The same things were measured in two ways. Each way mixes the same 9 hidden numbers, adds some noise and spreads widely along 5 directions of its own, which tell nothing about the thing.
In the rows, zero is written as 128.
Some things both ways: the first way, then the second way.
[174  51 121  69  81 111  51  84 127 108 113 120  94  80  77 118 132 194
 159 128  88 185 179]
[ 96 151 164 161 124 221 101  78 133  86 194 122 136 147 125 138  98 116
 169 105 132 103 192 138 178]

[106 171  92  91 141 178 152 162 141  97 124 103 118 131 149  92 129 154
 147 100 123  81  94]
[144 104 136 180 158 152 129 181 183  74 166 176 124 118  80 139  77 105
 180 178 195  77 152 135  60]

[106 120 122  79 162  69  73 209 145 135  78 113  83  90 123 135  99  95
  79 103 130 149  88]
[125  81  89  86 108  95 176 130 100 102 100 166 126 112 140 110 100 134
 108 140 111 136 135 105 132]

[103 162 124  96 130 154 150 183 141 136 118 114 103 153 143 108 119 134
 114 111 148  91  89]
[141 150 129 109 158 101 127 130 118 173  88  95 104 133 131 135 159 173
 132  82 123 136 124 138 124]

[129 129 105 134 111 155 175 125 107 118 138 117 118 127 114 112 130 157
 165 112 121 111 124]
[129  99  96  72 129 106 116 144 104 143 128 136 107 134 109 114 130 155
 140 146 109 138 117 105 138]

[142  99 103 102 181 126  38 153 183  88 112  86 107 122 175 130 110 149
  71 177 162 132 177]
[117 152 145 142 162  87 119  96 102 160  49 100 120 126 153 134 163 188
  97  79 141 158 129 142 112]

[158 114  95  94 166 156 113  89 139 106 129  84 126  97 127 115 116 166
 166 132 120 117 171]
[100  98 102  52 130 101 138  97  97 112 132 149 137 113 136 130 110 143
 136 152 109 159 143 101 160]

[161 113 127 121 117 108 119 104 109 130 143 157 139 113  65 102 122 142
 202 137 135 158 112]
[153 117 142 136 158 159 136 144 130 158 118 128 103 142 113  81 128 189
  68 105 113 125 100 106  75]

[136 136  94 156 161 109 155 103 117 128 130 116 138 110 112 131 110 123
 138 120 124  85 125]
[161 114 124 149 129 119 133 135 147 175  77  99 116  96 126 132 149 116
 118  84 146 170 100 125 114]

[113 136  85 159 143 101 187 146 120 135 129 120 103 116  96 122 122 108
 121  91 119 132 134]
[152  96 109  97 114 129 167 107 149 108 102 176 124  62 161 197 102 109
 161 145 152 144 114  73 127]

[136 109  90 100  69 165 173 132 122 140 126 119  86 117  84 107 138 171
 157  92 114 184 150]
[124  96 104  50 138 110 139 140 128 136 137 150 141 130  92 123  97 179
 108 136 111 140 103 128 116]

[167 100  65 182 114 157 197  58 100 135 147 121 134  98 150 188 132 145
 156 132 138 152 194]
[115 111 142 108 166 114 136  66 147 124  90 142 141 102 138 163 109 156
 118 120 155 172 134 110 107]

[103 181  83 114 110 190 198 146 130 116 119 111 110 129 135 106 135 160
 135  79 102  72  99]
[121 129 140  75 168 151  93 111  87 155 110  95 111 150 153 118 128 179
 146  96 106 135 146 128 152]

[138 155 162 130 139 116 159  84  67 165 159 110 161 114 134 159 107 127
 164 131 119  35 112]
[ 91  77 136 176 156 143  85 152 110 137 120 134 118 139 101  84 105 129
 122 165 161 134 157 132  86]

[123 100  76 184  72 121 180  78  98 138 123 166 103 123 158 166 140 137
 101 113 136 174 168]
[141 104 131 106 140 126 121 140 136 153 104 125 138 115 106 140 113 155
 113 106 138 152  93 139 105]

[116 137  56 126 116 161 153 177 123  86 124 104 111 104 178 145 142 150
 123  96 112 138 130]
[145  84 108 125 117  88 157 166 151  72 152 181 142  94 103 144  92  92
 157 176 154 116 132 127 103]

[121 111 105 170 127 102 128 174 111 124 115 143 110 102 154 185 137  92
  99 135 124 126 116]
[133 124 123 161 134 111 162 121 126 117  67 149 113  89 164 165 123 126
 143 121 170 127 150 113 104]

[120 202 170 105 194  90 154 179 125 181 159 105 149 140 100 139  95  77
 151 103 141  39  78]
[129  93 158 213 121 170 125 132 153  93 140 138 143 131 110 109  87  94
 109 118 152 117 154 150 104]

[112 156 114 146 108 129 189 157  84 154 143 132 129 127 157 166 126 110
 129 108 139 125 112]
[119 113 138  51 139  97 139  68  86 135 109 113 125 141 175 140 135 157
 122  99  61 158 150 119 181]

[132 165 195 129 131  99 142  82  61 197 154 139 157 133 134 160  97 112
 135 154 154  43  95]
[110 113 125  90 111  89 149 120 111 117 137 112 153 102 142 158 113  82
 174 114 108 140 174 170 189]

[110 178 161  96 145  71 162  94  96 196 154 114 128 138  50  67  84 119
 120 106 142  92 112]
[140  75 162 134 140 188  91 136 145 143 142 115 145 145  99 118  81 131
 111 108 117 138 113 152 111]

[136  97  97 144  72 183 123  76 136  97 110 190 102 124 155 143 165 163
 170 135 106 154 144]
[132 149 110  95 131 139 164 171 144 116 152 148 134  93 107 165  98 135
 173 126 156  92 137 150 125]

[115 167 122 131 181 103 181 182 101 160 151  75 132 114 126 153 106  93
 130 101 141  87 118]
[143  88 110  99  94  58 167  93 138 145  96 121 140  87 138 161 144  84
 125 104 101 190 116 123 162]

Other things, the second way, with their names:
(236): [114 132 115 102 119 100 102 101  95 189  61  75 129 138 124 127 165 174
 101  55 109 183 107 153 163]
(181): [125 107 136 167 155 189 120  85 163 161  88 136  93 135 117 145 113 163
 114 105 160 144 133  84  87]
(296): [105 110 106 138  99 128 135 111 119  94 119 166 129  96 140 167 109 114
 156 149 157 131 149 110 144]
(115): [136 117 112 129 132  78 147 148 151 118 150 147 128 110  90 122 139 122
 128 151 137 135 121 124 104]
(399): [154 130 122 131 168 160 115 135 121  93  88 169 102 120 149 131 109 194
 142 142 187 108 113  79  76]
(43): [126 153 122  88 120 147 126 135  97 139 113 110 140 119 135 142 121 170
 130  79 125 127 118 159 160]
(360): [114 154  99 100 135 114 151  75 122 123 113 140 105 105 141 147 150 156
 148 121 140 150 146  77 148]
(21): [ 81 122 133 138 151 185 120 115 123  55 150 216 131  97 142 187  58 160
 185 202 203  81 177  95  95]
(226): [145  91  83  98 102 100 143 144 141 126 131 154 120 109  92 121 126 121
 127 143 127 150  98 101 125]
(13): [ 99 102 151 119 171 186  81  70 116 147  75 110 114 189 126 124  90 206
 113  78 124 133 157 133 123]
(121): [147 152 127 144 150 126 113 115 148 172  83  94  95 149 105 143 160 170
 139  69 141 134 122 136 118]
(15): [146 104 145 206 149 127 127 128 147 101  83 142 119 108 139 126 115 111
 128 128 185 135 142 120  77]
(233): [135 152 153 175 132 149  97 112 135 137 124 107 123 132 123 136 154 145
 126  89 144 139 125 138 129]
(41): [147 132 114 154 157 119 111 166 140 176  84 115 112 104  92 105 154 169
 102 111 185 155  80 123  65]
(180): [132 109 134  79  87 131 129  84  82  87 129 123 144 128 180 137 116 120
 135  96  77 145 141 124 208]
(156): [142  86 123 185 122 177 130 168 154  82 121 208 145  75 110 137  72 144
 100 177 216 121  82  98  39]
(135): [ 99 119 132 134 156 161 100 117  74 112  92 145 111 109 177 131 110 151
 160 148 166 124 168 101 124]
(47): [120 153 145 145 124 171 125 102 100 123 131 111 111 142 157 125 134 143
 140  89 112 112 167 125 163]
(185): [118 115 162 134 140 179 120  85 154 152 146 107 140 105 130 168 108 107
 147  98 130 154 151 134 146]
(128): [ 90 100 109  94  97 177 155 132 103  74 182 190 155  94 131 133  61 124
 133 169 130 109 152 111 151]
(410): [128 139 154 168 131 122 129 148 115 114 136 127 143 102 141 124 131 118
 125 122 144 122 143 158 119]
(93): [103 141 109 147 120 143 117 155 109 146 112 121 137  92 110 128 123 139
 131 112 176 142 125 151 126]
(338): [152 120 139 160 156 146 113 180 154 140 123 107 129 131  83 108 109 138
 133 101 167 116 120 172  86]
(434): [128  82 136 131 160 163 142 129 128 119  90 156 128 104 145 124  76 149
 109 134 161 134 136 109  80]
(429): [156 141 159 162 128 146 129 120 158  91 126 101 155 122 129 150 104  97
 159  70 154 124 150 183 146]
(436): [137 117 149 145 143 124 139 149 132 120 113 103 141 126 131 140 100 100
 158  87 136 111 169 191 135]
(348): [144  76 124 115 114  91 154 151 171 108 151 149 164 122  71 137  86 103
 112 129 121 139 113 171 109]
(136): [146 172 169 209 174 192 120 145 135 169 101 107  76 129 148 138 147 165
 141  83 161  87 151 125  81]
(19): [142  83 121 139 140  95 132 201 109 135 105 138 132 117 110  93 111 132
 106 139 140 121 112 158  81]
(306): [105  97 148 161 144 168 112 106 113 152 103 126 113 149 127 104 114 162
  88 112 124 136 141 118 106]
(230): [124 133 139 141 159 132 136 112  79 151  60 130 103  83 200 121 147 159
 108 119 155 156 135  82 103]
(331): [116  49 127  89 106  90 146 156 124  78 193 162 175 120  99 106  69  74
 122 176  86 134 143 163 141]
(165): [167 100 128 154 116 173 112 160 164 115 145 116 145 135  73  81 101 121
 100  95 150 139  88 147 106]
(7): [119 144 146 151 128 129  68 145  79 200 129  58 110 156 115  77 189 148
 111  83  91 154 124 156 160]
(442): [151 119 134 195 145 122 141 164 150 155  62 125 111 119 108 122 128 148
  94  93 169 123 112 148  62]

Some of these things the first way, each followed by its name:
[153 104 114 138 102  57 116 145  99 137 134 121 127  96  72 126 110 137
 109 126 121 151 132] | (180)
[161  75  94 131 138 151 113 164 142  76 142  82  98  91  83 128 159 158
 162 136  79 130 189] | (296)
[168 105  80 103 117  71 125  78 133 138 104 122 122 102  62 100  85 169
 130  96 129 156 127] | (165)
[145 101 149  92 104  80 115  50  78 172 136 119 116  93  87 118 101 151
 133 118 116 153 169] | (185)
[141  81 143 122 148  88  70 115 110 127 136 131 111  89 103 136 129 121
 146 153 117 159 165] | (306)
[165  63  89 125  79 138  94  73 144 102 106 139 101  99 135 169 144 180
 131 125  86 142 189] | (93)
[122 159  86 127 143  97 157 199 115 129 113  84 125 101 126 148 100 115
  93  92 124  91  88] | (15)
[ 99 123 122 116 105 133  92 190 135  87 110 157  93 121 135 113 159 130
 127 116  99 132  99] | (136)
[111  68  83 118 102 148 108 186 153  92  84 112  55 113 130 114 142 154
  94 131 119 184 149] | (121)
[130 130 138 150 142 123  82  86  94 112 120 157 142  96 160 143 128 120
 115 184 130  84 118] | (436)
[127 144 122 145 134 190 168 118 152 123 157 125 116 156 136 141 158 141
 165 124 116  77 166] | (21)
[150 110 131  93 205  32  47  80 190 136 133 110 128 145  75  77  68 139
  88 139 168 138 178] | (156)
[120 169 111  83 125 131 143 145  88 133 146  90 141 101 165 137 116 144
 132  92 123 123 125] | (331)
[118 125  77 237 115 164 190 163 104 100 135 184 122 119 186 213 181  85
 153 137 113 117 127] | (442)
[116 142 130 163 123  84 211 119 101 193 132 158 126 160 149 179  94  96
 134  89 169 108  93] | (226)
[115 128 156  79  86  72 104 134 155 182  98 146  82 159  88 113  95 144
  71 105 146 131 109] | (43)
[128 105 118 236 130 164 202  65 100 149 145 178 111 127 128 179 158  86
 159 171 135 113 166] | (13)
